There are 4 nested groupings, the coarsest first. Each group lies inside one group of the grouping before and may be the whole of it. The rows also spread widely along 11 directions, which tell nothing about the answers.
In the rows, zero is written as 128.
Some rows, each with its group in each grouping after it:
[131  78 129 198 175 107  67 154 160 162 137 144  91  75  27 174 148 123
 131 152  89 158 124 134 144 224 157 157 142 114  55  67 180 114 134 108
 211 152 156 203 124 181  87 204]
K219 Dasum K98 K26
[162 123 156 187 104 139 166 130 183  90 115  95 150 102  99 131 225 133
 121 167 172 119 107 123 140 124 129 146 111 119 123 149 170 185  68 149
  59 145  88 182  82 176 100 204]
K219 mor K527 K815
[111  98 100 107 143 160 124 154 166 149 101 131 123 179 117 123 138 139
 110 142 173 159 143 128  85 171 188 147 139 169 124 156 131 147  91 142
 102 139 142 129  96 143 127 111]
K650 kenom K469 K80
[117 160 127 157  76  52 108 142 161  78 132 112 134  99 150  92 169 145
 135 113 197  55  99  83 152 103 173 160 165  80 167 167 182 144 162 129
  61  69  88 155 111 187  99 187]
K219 mosiz K466 K197
[ 97  85 113 139 185 149  63 200 189 145 105 104  94 199  47 118 141 115
 126 145 145 129 133 171 123 162 166 145 129 162  99  91 110 139 132 143
 118 145 126 154 118 144  80 124]
K650 zafor K524 K639
[129 100 141 140 159 163  79 158 173 146 104 158 122 140  83 111 138 143
  98 160 110 162  94 138 142 180  90 156 145 136 101  58 113 138 117 103
 180 163 143 145 125 157 146 117]
K650 kenom K759 K337
[141 113 128 127 163 144  73 156 117 153 131 121 121 115  91 135 123 121
 120 132  96 157 103 155 114 157 107 138 109 109  87  91 119 119 124 104
 169 156 150 137 127 140 141 119]
K650 seba K776 K963
[116 123 131 201 148 149 136 164 178 108 127  84 146 125  91 109 168 105
 100 121 125 116 110 114 144  79 145 119 110 121 157 134 127 145 110 157
  88 170 139 152  99 162 113 174]
K219 mor K574 K700
[119 126 133 178 125  61 116 145 136 119 143 123 183 108 100 117 145 130
 132 102 102 130 137 125 138 132 130 105 145 117 110 103 171 147 157 168
 148 140 136 167  98 133  87 188]
K219 mosiz K466 K800
[100 125 113 134 178 166 114 165 140 144 115 108 133 143 101 125 122 119
  95 114 124 145 125 121 115 121 164 125 117 125 139 135 130 128 118 135
 129 154 162 131 109 149 122 121]
K219 vef K353 K589
[175 133 146 137  71 129 103 120 148 127  94 165 146 120 111 121 150 113
 109 155 163 162 116 105 116 145 115 151 120 172 156 119 117 139  71 135
 114 146 101 130 112 150 118 124]
K650 kenom K864 K848
[164 150 162 190 102  59 163 146 116  96 118 118 220  89 107 118 170  97
 124  98 121 135 136 109 127  83 107  86 106 139 146 140 155 157  98 175
 109 163 112 157  63 116  77 166]
K650 seba K125 K182
[104 129 140 215 140  95 104 187 221 100  93 145 162 172  69  68 153  98
  90 109 136 109 130  93 175  91 144  98 147 174 187  96 113 144 136 155
 106 171 124 158  92 142  67 145]
K219 mor K527 K339
[134 145 163 189 236 109 218 204 129  92 121  85 219  97  66 145 183 108
  69  64  71 150 123 109 144  80 115  58 103 105 118 172 162 151  92 112
 121 213 145 166  22 146 104 139]
K219 vef K353 K988
[127 125 131 144 145 119 121 144  88 164 115  94 144  94  93 174 145 109
 143 163 124 157 158 145  96 170 168 143  99 123  88 117 193 142 118 189
 169 132 147 171 111 135  66 193]
K650 zafor K524 K110
[ 72 102 119 138 139  91  43 167 179 122 138 113 140 199  93  75 129 155
 153 115 133  98 134 163 144 132 141 129 162 120  95  71 135 164 198 167
 123 113 126 152 132 122  86 148]
K219 Dasum K743 K981
[125 136 146 174 162  65 157 190 173 117  68 135 175 141  65 126 171 100
  91 132 164 137 172  83 135 143 186 112 141 186 152 158 178 153 101 156
 122 158 115 168  55 142  34 149]
K650 kenom K864 K429
[144 131 132 149  97  89  74 144 130 119 132 107 136 111 110 111 145 113
 146 131 150 110 114 137 122 119 129 143 119 115 128 117 138 140 135 143
 112 118 109 144 127 141  96 156]
K650 seba K776 K691
[123 104 127 192 124 144 123 109 150 131 158 157 163  66 122 115 130 156
 110  98  63 165  81 108 136 150  85 128 142  91 114  77 133 134 118 123
 189 176 185 156 109 151 180 176]
K219 vef K353 K589
[136 128 131 173  86  94 112 120 147 107 138 136 156  99 125 114 152 137
 131 108 135 128 112 103 128 122 137 136 137 115 137 132 153 141 124 144
 113 131 122 153 107 150 117 174]
K219 Dasum K743 K981
[ 69 104  94 215 143 151 129 141 148 130 171  70 153 106 135  95 117 119
 114  74  76 123 109 112 122  67 159 109 121  93 155 125 121 127 148 194
 128 171 203 137 116 136 148 197]
K219 mosiz K466 K800
[140 132 116 140  65  98  69 119 151 143 105 180 106 101 127 117 128 124
 126 157 187 135 121  84 117 180 170 181 157 148 160 119 153 117 118 124
 142  98 121 142 137 166 109 151]
K650 kenom K759 K337
[127 140 130 141 110  87 121 134 112 134 121 152 174 103 133 117 120 125
 112 103 115 153 132  94 111 135 135 119 138 131 139 132 149 125 125 142
 162 142 151 129  98 129 131 132]
K650 kenom K864 K848
[121 112 117 146 111 136  54 138 130 157 124  94 112 130 100 121 133 108
 154 167 149 126 130 155 109 140 150 160 106 129 115  91 136 144 137 181
 137 122 136 145 152 135  80 169]
K650 seba K776 K691
[168 138 137 156  93 186  96 106 107 145 117 108 107  69 115 157 151 102
 118 174 149 153  97 110 115 124 140 174  80 110 147 131 142 117  78 143
 121 140 128 139 148 179 120 174]
K219 Dasum K743 K981
[159 127 136  94 113 175  74 137 140 151  85 126  96 136 104 136 157 131
 126 206 189 140 111 146 112 175 132 189 108 134 113 110 140 150  88 121
 118 114 101 139 140 164 107 126]
K650 seba K776 K963
[132 134 135 104 173 113  14 202 132 146 106 147 113 175  59 113  95 101
 114 117 106 135 106 162 143 144 101 128 127 139 112  58  83  95 165  88
 169 140 117 120 146 141 113  67]
K650 zafor K524 K639
[ 84 154 130 159 116 170 123 144 177 114  94 130 168 157 164  50 129 146
  82 118 142 110  98  80 153  67 125 125 137 118 203 116 107 147 137 161
 109 147 161 109 115 143 152 123]
K219 mor K527 K339
[109 117 142 176 130  80 154 156 182 105 110 122 164 113 103 110 182 151
 118 134 153 114 130 100 139 153 149 141 159 124 115 134 183 175 124 150
 122 133 124 178  73 153  96 182]
K650 kenom K864 K848
[148 170 153 135  64  86  72 123 182 112  74 231 133 108 137  88 143 154
  95 155 181 111  92  57 174 175 114 171 181 132 176  98 155 127 134  73
 150  94  96 139 129 189 128 122]
K219 mor K527 K815
[123 117 114 101 134 141 117 137 123 138 137 108 121 114 138 134 145 157
 130 136 148 136 102 137  97 164 146 161 138  87  93 150 154 141 121 109
 122 115 137 133 114 162 168 136]
K650 kenom K469 K80
[132 127 128 141  99 115  96 144 147 106 131 137 142 121 131  96 136 142
 124 104 135 121  87 124 125 123 109 142 139 112 139 117 110 129 127 115
 113 128 121 128 112 149 154 126]
K650 zafor K524 K639

New rows. What belongs after each?
[ 87 112 131  67 171 167  20 180 166 197  44 162 122 249  64 100  97 129
 107 207 153 168 175 165 126 200 142 153 144 210 106  25 114 154 149 176
 192 135 136 123 150 110  58  70]
K650 kenom K864 K848
[197 128 133 136  43  60  89  86  98 106 181 176 179  74 124 140 133 125
 153  75 106 171 105 139 100 141  81 111 125 125 106 115 126 126 101 111
 123 137 100 140 106 129 154 146]
K219 vef K353 K589
[204 129 173 212  87 117  80 142 168 108  97 159 144  80  59 116 168  84
 107 157 123 149  81 112 163 128  58 142 105 159 155  64  99 129  77 113
 142 183  91 159 118 162  93 153]
K650 seba K776 K691
[183 106 128 111 134  91 134 116  68 146 160 149 176  91  98 191 143 132
 137  94  82 212 150 155  73 185 129  96 107 129  44 146 171 126  81 116
 157 161 135 150  74 125 136 140]
K219 Dasum K98 K26
[104 135 121 139 118 204  84 121 118 168 107  87 144 137 123 117 123 112
 125 170 135 145 133 139 112 101 140 148  91 131 151  85 129 154 118 216
 138 141 161 131 151 127  94 163]
K219 vef K353 K988
[158 117 130 121 105 140 113 120 144 121 138 133 140 128 113 135 166 145
 127 142 138 154 112 149 111 153 117 140 120 126  99 122 137 151  94 121
 100 135 111 143 109 157 147 144]
K219 mor K574 K700
[119 114 110 113 166 139 127 152 111 183  93 168 165 154 104 146 100 114
  94 123 106 210 170 114  82 186 169 108 127 186 116 128 141 118  97 149
 191 174 180 124  88 115 115  98]
K650 kenom K469 K80
[125 129 141 149 112 100 119 140 159 105 113 133 168 138 114 108 164 150
 124 123 149 127 127 116 133 131 134 129 142 129 124 127 162 164 124 151
 107 130 112 154  93 143  98 155]
K219 Dasum K743 K981
[148 133 125 118  89 134 108 120 150 124 113 178 165 151 129 107 129 136
 105 104 144 168 122 110 108 132 120 121 131 169 156 123 108 140  86 125
 106 148 122 119  97 132 137  98]
K219 vef K353 K988
[127  97 131 169 150  82 139 168 162 107 134 130 167 132  82 124 164 137
 126  94 111 142 128 140 119 154 129 108 140 138  90 125 145 152 115 132
 126 159 127 168  66 133 112 152]
K650 zafor K524 K639
[138  77 117 171 133 194  52 144 169 166 123 112  78 135  57 137 131  84
 118 172 125 169 111 153 112 152 139 164  95 164 122  72  85 118  88 151
 140 176 146 143 155 155 115 149]
K650 kenom K864 K848
[131 119 131 116 183 128 180 174 138 116 105 139 191 161 117 120 150 140
  88  81 113 168 135 126 101 131 126  86 123 150 112 171 132 152  80 111
 109 180 147 126  40 121 146  78]
K650 seba K125 K182
[109 171 138 105 134 116 148 147 113 122 101 124 188 139 157 106 146 146
 103 121 148 123 138 104 125 110 146 114 129 108 141 161 174 154 136 146
 115 117 133 123  91 137 120 124]
K219 mor K527 K815
[ 95 126 116 171  75 157 109 115 187 134  77 187 168 166 153  63 110 138
  86 120 153 152 134  58 128 114 157 132 153 190 214 110 111 142 107 189
 130 157 164 116 109 125 114 127]
K219 Dasum K743 K981
[137 152 154 160 146 141  45 170 143 137  98 120 104  87  87 104 133 110
 105 168 124 102  67 115 174 125  89 171 121  82 143  63 123 114 153  96
 175 132 129 142 159 179 115 140]
K650 seba K776 K963
[133 123 125 189  99 120 121 131 133 120 138 125 148  73 127 118 138 122
 122 105 114 133  95  99 122 121 128 141 125 108 148 125 132 120 116 142
 140 147 153 145 109 152 143 173]
K650 zafor K524 K639
[128  96 130 138 218 137 181 186 115 140 128  69 183 153  63 162 164 104
 107 108  89 186 168 167  84 130 152  76  86 153  71 160 150 158  79 168
 123 203 153 152  50 110  99 131]
K650 kenom K864 K848
[154 155 163 123 115 111 117 121  83 142 116 109 190 101 113 147 167 130
 141 171 121 149 143 154 127 145 100 122 100 103  80  96 193 170 128 177
 156 126 114 161 117 131  84 181]
K219 mor K527 K815
[167 152 132  99  85 144  64 129 138 123 108 172 136 143 122 108 118 118
 104 122 155 151  98 117 121 119 105 140 122 148 168 112  89 118  98  99
 104 133 101 106 129 154 142  80]
K219 vef K353 K589
[139 119 133 158 185 174  76 193 165 148  93 114  89 130  51 135 135  85
  85 155 132 144  94 124 140 141 139 154 112 139 141 107 101 103 103  93
 143 171 134 139 131 183 117 113]
K650 kenom K469 K80
[140 190 144 122  97 123 133 139 132 101  79 172 183 121 171  80 129 133
  63 101 155 126  94  50 147  83 117 123 142 131 218 155 124 118 109 107
 105 133 120  97  97 163 147  89]
K219 mosiz K466 K197
[129  89 131 152 175 110 147 167 164 121 135 133 156 134  79 132 159 142
 106  99 100 167 124 136 113 167 126 110 141 138  77 132 139 147  99 108
 138 178 142 157  64 140 143 129]
K650 kenom K864 K848
[104 113 119 170 164 147 128 166 153 130 121 102 146 127 113 101 136 126
 100 110 111 132 109 116 123 108 140 123 120 117 136 128 124 139 118 144
 134 168 169 138  99 137 130 140]
K650 seba K776 K963
[126 128 146 160 135 185  63 141 146 162  84 132 114 100 101 109 129 125
 103 195 121 140  88 118 152 154  94 177 117 113 135  48 125 134 126 137
 198 149 157 142 160 162 117 151]
K650 seba K776 K691
[111 157 145 130 135 163 156 150 140 140  58 146 181 131 145  99 136 143
  73 153 151 150 122  74 129 130 133 138 138 143 174 134 147 149 102 154
 151 154 153 119  90 144 130 114]
K650 kenom K469 K80
[100 109 133 209 148 144 154 177 197  98 121  75 161 138 102  83 170 120
 101 112 136 110 100 110 141  75 139 119 130 126 161 138 117 164 114 167
  81 176 140 151  80 148 122 167]
K650 kenom K469 K80
[172 159 144  80 122 199 113 144 100 147  71 105 142 147 128 130 145 107
  97 180 174 159 118 137  98 106 120 148  71 147 154 145 113 144  62 142
  93 145 109 101 120 138 115  85]
K650 seba K776 K963
[124 132 110 125 134 118  74 159 140 124 134 127 116 144 115 112 120 115
 110  98 137 123 105 123 125 116 154 130 132 122 147 134 115 106 138 108
 102 127 125 120 125 162 132 114]
K219 mosiz K466 K197
[ 60 114 102 163 117 150 137 134 166 144 100 115 137 130 154  94 136 159
 122 143 163 115 136  90 111 146 194 166 152 125 154 132 166 157 132 198
 136 117 179 147 108 142 113 183]
K650 zafor K524 K639
[139 110 113 129  77  91  71 121 126 123 166 145 157 140 132  98 110 125
 141  81 111 153 115 144  96 118 109 116 132 140 123 107  90 127 133 143
 121 142 130 113 120 109 162 116]
K650 kenom K864 K848
[143 140 136 149  81 104 109 132 131 116 124 118 161 109 129 108 149 121
 132 132 157 126 110 116 120 115 124 142 129 122 144 127 137 147 122 156
 106 126 109 137 114 145 120 156]
K650 kenom K469 K80
[225 165 162 108  85 152 144 104  86 117  98 163 156  61 131 169 168 131
  93 147 151 181  92  92 111 140 101 148  96 120 139 169 147 122  35  78
 110 145  92 124  93 181 155 113]
K219 Dasum K98 K26
[115 130 141 142 143  26  90 175 138 106 147 101 154 113  85 118 159 137
 152 112 132  95 127 146 140 148 134 130 157  89  75 115 180 152 183 129
 138 105 106 171 104 144  89 173]
K650 kenom K864 K429
[127 125 133 188 107 178 138 124 165 109 116  73 112  83 122 126 190 135
 119 171 177 103  91  98 134 108 164 180 109  90 151 155 166 159  90 159
  74 130 125 163 120 192 111 211]
K219 Dasum K743 K981
[113 139 132 105  87  54  92 130 186 113  89 222 163 152 130  90 142 187
 121 128 183 124 135  89 142 202 141 152 206 150 129 104 179 164 147 108
 141  84 104 156  93 150 101 122]
K219 vef K353 K589
[152 143 140 132 144 175 155 133 133 120 113 155 156  99 142 124 149 149
  75 118 109 165  82  95 128 134 101 126 117 102 138 145 128 124  79  77
 134 168 150 122  92 170 195 107]
K219 mor K527 K339
[151 109 129 118 206 152 114 173 115 124 166 100 151 129  72 150 139 123
 105  76  61 173  94 180 110 123  86  93  99  95  66 121 102 124 105  75
 129 188 141 135  90 145 173  96]
K219 vef K353 K589
[ 86 125  96 121 117 145 103 130 142 141 137 139 152 168 163  82 102 144
 113  93 128 138 131 116 103 111 162 114 139 131 151 136 119 133 143 156
 118 132 170 105 117 120 158 115]
K219 mor K527 K815
[141 112 131 168 111 118 101 143 155 120 123 119 145 123 103 108 153 119
 130 132 137 135 116 129 120 126 123 134 118 140 129 112 126 150 106 150
 117 151 125 147 106 136 105 153]
K650 seba K776 K691
[105 133 128 159 135 123 119 153 132 125 120 120 154 105 129 106 132 140
 112 110 115 121 101 108 131 124 127 138 138 100 136 118 140 130 141 141
 150 138 157 140 106 147 138 148]
K650 zafor K524 K639
[134 118 141 151 116 138  87 133 111 159 112 100 167 130  97 120 137 107
 142 168 116 157 145 160 111 133 111 130  95 148 106  69 139 162 120 210
 161 155 141 148 129 105  72 168]
K650 seba K776 K691
[128 112 101 140 115 206  96 111  98 160 147  90 120 112 139 135 109 110
 120 123 115 165 116 132  83  96 162 138  83 117 143 138 109 112  93 173
 119 155 174 108 140 140 155 146]
K219 Dasum K98 K26
[ 75  88  99 123 118 109  84 164 213  85 153 161 149 211 149  34 116 195
 123  46 123 108  80 140 126 123 104 120 192 125 125 104  64 150 164  98
  91 132 138 108  93 123 204  75]
K650 zafor K524 K639
[158 101 130 185  68 130 142  96 159 105 143 131 154  86 126 127 179 147
 133 124 143 150 108 111 112 131 133 145 126 127 125 139 148 160  73 155
  90 149 121 161  91 156 137 195]
K219 Dasum K98 K26
[142  69 127 166 175 143 157 170 181  99 149 101 170 165  81 109 174 139
 113  83  92 166 108 170 103 119  97  87 112 148  82 135  92 168  72 122
  83 209 135 146  51 119 152 117]
K650 seba K776 K691
[154 150 132 107  90  93 133 135 117  91 129 119 174 134 146 117 158 142
 126  92 172 125 124 114 107  90 150 117 125 119 141 189 147 149 104 129
  51 113  88 122  79 144 127 119]
K219 Dasum K98 K26
[138 151 124 118 155 123 145 162 149 112 102 122 108  99 109 155 170 135
  96 131 191 114 111  86 120 148 193 161 133 101 141 204 184 130  92  72
  82 106 109 153  85 202 114 133]
K219 vef K353 K589
[174 170 139 157 120 132 104 149  72 140 109 124 127  54 110 158 116  65
  94 121 122 152 101  91 115 100 139 137  78 117 179 150 126  74  94 113
 148 153 138 122 125 169 119 130]
K650 zafor K524 K110
[166 105 134 154  70 111  60  99  97 151 167 124 149  87 100 141 127 103
 161 139  89 175 119 166 101 149  87 136 101 130  86  62 119 129 119 172
 169 151 131 145 148 117 130 175]
K650 kenom K864 K848
[150  97 143 122 162 145 125 160 166 114 112 160 180 190  80 115 151 147
  95 101  98 188 123 152 121 146  88  90 127 172  93 109 100 155  83 110
 118 195 121 133  69 122 141  82]
K219 Dasum K743 K981
[146 175 131 140  59  87 108 118 122 107 102 173 165 103 162  99 121 121
 102  95 170 126 117  51 124  96 155 132 137 136 207 170 143 110 114 128
 103 114 117 112 107 153 120 120]
K219 Dasum K743 K981
[120 127  97  95 123 116 106 127  96 129 182 105 136 124 157 129 126 145
 145  82 124 133 115 150  86 123 158 119 117  78  96 168 144 123 140 117
  99 110 146 120 115 138 176 129]
K219 mor K527 K339
[ 77 116 107 175 188 162  87 177 184 147 108 123 102 138  82 110 117 115
  88 118 124 124 116  97 143 130 178 144 139 126 157 109 128 115 139 123
 150 153 177 148 122 170 109 138]
K219 vef K353 K988
[131 124 132 116 169 148 154 146 137 154  85 194 188 159 112 132 128 141
  73 117  97 207 154 106 111 178 133  91 130 178 118 125 143 135  81 120
 172 187 169 130  66 122 137  89]
K219 mor K527 K339
[112 113 128 119 110 110 102 129 148 137 122 138 141 127 126 115 148 168
 137 153 148 136 125 130 116 182 135 162 155 118  90 104 166 162 135 144
 149 112 132 152 115 143 130 154]
K650 kenom K864 K848
[111 143 145 148 126  55 121 170 173  82 122 110 181 157 103  88 176 146
 131 113 157  85 133 131 154 108 135 111 154 116 123 128 166 179 161 150
  80 112  92 162  84 143  84 161]
K219 mor K574 K700
[152 145 151 177  74 130  66 114 120 151 105 107 147  93  94 134 149  89
 141 195 141 133 132 129 141 123 123 157 100 138 145  61 158 147 126 216
 150 130 114 162 158 146  47 215]
K219 mosiz K466 K800
[ 78 147 111  77 201 136  67 211 124 146 103  76 121 200 105  98 100 106
 103 115 148 110 138 143 115  91 181 124 120 124 143 145 112 118 171 137
 114 122 141  98 128 133 108  69]
K650 kenom K864 K429
[142 146 134 128  80  50 111 129 101  93 158 111 190 116 142 108 149 139
 151  75 140 114 129 128 115  86 133 104 133  98 120 155 158 150 147 154
  85 106  98 135  92 126 115 151]
K219 Dasum K98 K26
[151  95 123  87  92 125  73 102 146 140 149 172 143 161 115 126 143 173
 149 145 120 174 123 182 102 205  93 141 142 140  55  74 130 159 117 119
 139 125 116 142 123 131 161 130]
K219 mor K574 K700
[124  85 122 151 126  64  62 167 187 112 140 169 133 170  71 104 136 141
 141  95 121 137 120 159 128 178 118 124 166 159  87  77 112 139 148 113
 135 138 110 160 100 130 114 127]
K650 zafor K524 K110
[163 141 152 135 152 136  99 174 136 107 110 111 133 118  92 116 155 114
 102 129 133 127  81 132 137 108  94 133 105 109 126 128 109 131 104  82
 109 155 105 129 106 164 134 102]
K650 seba K776 K691
[112 121 120 185  41 119  56 122 207 119 106 157 113 129 131  62 131 130
 127 152 188  99  91  83 147 127 142 183 169 145 195  87 108 140 140 158
 110 110 120 137 148 163 121 168]
K650 kenom K469 K80
[141 120 131 120 143 128  78 164 142 126 120 110 120 142  96 116 145 124
 127 136 146 126 107 151 118 136 125 143 116 122 108 118 121 138 121 109
 113 135 112 135 118 148 117 116]
K650 seba K776 K691
[134 122 125 116 131 131 108 143 148 117 139 121 140 152 119 114 155 143
 123 119 139 131 111 150 118 131 127 125 126 115 104 135 133 149 120 115
  91 130 115 134 106 149 146 124]
K219 mor K527 K815
[ 75 108 108 164 161  53  78 175 187 122 149 133 118 137  83 108 137 148
 135 100 128  92 131 123 149 170 183 134 181 100  95 113 176 132 194 115
 143 103 144 176 112 167 101 175]
K219 mor K574 K700
[125 178 174 120 164 138  90 170 131 121  78 118 154 112 105 108 156 150
  91 176 128 104  82 118 186 128  74 155 136  72 124  72 163 148 161 108
 167 121 111 146 133 181 111 136]
K219 mosiz K466 K800
[156 117 143 169  80  81  86 129 171 114 114 192 152 110 107  99 142 133
 125 120 128 139 101 109 144 160  90 140 155 146 131  79 124 139 116 113
 149 140 119 151 108 145 126 138]
K650 seba K125 K182
[132 144 129 126 101 107 111 153 123  95 135 124 190 158 147  78 121 127
 117  63 119 127 103 130 112  65  98  95 122 130 160 136  80 132 127 142
  87 149 121  98  92 110 156  88]
K650 zafor K524 K639
[105 159 148 100 218  70  91 210  76 138 118  58 159 130  80 134 141 119
 137 130 116 100 142 168 133 124 138 112 115  68  65 122 188 147 191 133
 160 112 126 153 109 133  62 133]
K650 seba K776 K691
[167 123 131 156 110 159 117 111 116 138 140 125 140  71 107 159 146 112
 117 131 114 172 104 124 106 138 121 142  96 117 123 125 135 127  73 130
 132 159 140 148 116 160 139 164]
K219 vef K353 K589
[103 138 119 121 159 158  91 175 120 121 134  70 122 136 128 104 126 127
 119 109 129 101  87 145 121  84 131 141 109  78 133 134 105 122 150 125
 107 126 140 113 131 151 152 114]
K650 zafor K524 K639
[131 126 125 169 114  88  92 137 117 138 145 130 145  83 106 129 120 102
 125 107 105 147 121 108 116 133 140 130 125 121 130 115 139 112 132 142
 165 147 150 143 120 139 123 159]
K650 kenom K864 K848
[140 110 102  98 121  84 113 102  75 143 197 149 165  94 142 156 115 158
 148  70  69 178 131 158  76 179 125 105 133  89  50 136 161 117 136 107
 164 130 164 134 101 124 191 142]
K219 mor K574 K700
[134 128 133 131 134 150  84 145 117 157 109 119 127 115 102 132 134 113
 118 168 136 153 121 132 118 149 133 154 114 126 121  97 140 131 120 149
 162 138 139 140 139 148 110 144]
K650 kenom K759 K337
[155 116 132 163  81  90  36 129 143 148 124 182 121 103  86 119 115 100
 130 142 127 155 116 118 131 173 116 152 143 156 133  59 121 108 133 130
 180 135 125 147 148 144 105 149]
K650 kenom K759 K337
[105 117 106 139 134 160 113 136 129 137 138 101 129 115 151 104 126 144
 119 115 127 130  98 122 101 118 143 146 120  95 130 140 126 133 123 137
 129 137 172 120 119 143 164 135]
K650 seba K776 K691
[103  93 119 111 152  68 122 142 173 134 132 168 153 160 103 129 165 192
 142 131 134 145 157 152 118 236 156 128 181 127  37 113 204 177 148 117
 153 110 132 181  78 137 114 157]
K219 mor K527 K815
[133 126 120 128 115 128 112 132 150 125 123 134 135 130 115 128 153 137
 125 126 163 139 127 120 108 147 158 145 131 134 128 145 150 148 101 129
  97 123 121 146 100 154 114 142]
K219 vef K353 K988
[154 119 158 161 141 144 135 145 165 155  51 196 168 123  80 132 152 125
  85 174 122 191 139  98 137 198 104 138 132 188 127  78 150 151  66 137
 190 181 144 159  84 141  89 128]
K650 seba K125 K182
[145 135 156 118 167 165 115 150 127 131 102 135 133  86 118 127 157 167
  97 165 114 143  67 125 143 172  70 164 128  71  88  99 149 143 113  69
 180 144 141 141 114 177 170 120]
K650 seba K776 K691
[ 87 105 102 130 142 201 117 141 172 155  96 109 131 184 117 111 133 132
 106 153 163 151 148 129 100 131 186 144 119 164 151 126 129 163  96 192
 102 146 160 134 113 133 100 137]
K219 vef K353 K589
[ 65 121 104 227  75 156 131 100 164 128 138 107 142  57 191  62 126 155
 119 121 128  97  82  55 132  94 151 170 148  74 189 118 149 145 144 193
 155 132 211 140 132 153 161 221]
K650 seba K776 K691
[ 63 126 102  99 186 210 103 165 112 158 132  52 119 151 150 101 104 141
 105 127 114 122 102 141 104  92 153 146 107  72 125 134 112 131 152 154
 136 137 191  96 142 141 179 108]
K650 kenom K864 K848
[180 180 149  94 125 112  66 152  73 121 116 136 130  96 112 147 122 100
 105 115 137 135  93 114 130 107 117 135  99  94 142 149 130  85 124  68
 125 119  97 110 135 174 131  88]
K219 Dasum K743 K981
[139 133 132 166 122 138 143 152 127 127 112 101 179 131 113 115 139  88
 102 114 132 154 131 109 106  81 143 105 102 156 169 149 114 136  90 178
 102 176 138 125  91 126 109 137]
K650 kenom K469 K80
[157 125 114 135 147 108 170 156  82  93 185  54 145  75 132 161 165 120
 136  58 117 127  94 148  77  89 148 112  89  65  97 224 141 119  91  98
  59 142 124 133  70 158 173 144]
K650 zafor K524 K639
[140 134 119 112  81 118 117 123 133 101 146  96 152 143 149 112 163 145
 142 119 171 117 114 143 103 102 142 136 124 113 128 158 139 160 114 155
  49 107  94 129 109 146 129 150]
K219 mosiz K466 K800
[123 177 156 142 182 133 145 175 101 129  90 102 197 114 104 125 138 106
  82 114 108 140 131 103 141  83 124  97 102 112 155 134 157 140 123 151
 146 163 147 135  87 138  89 123]
K219 vef K353 K988
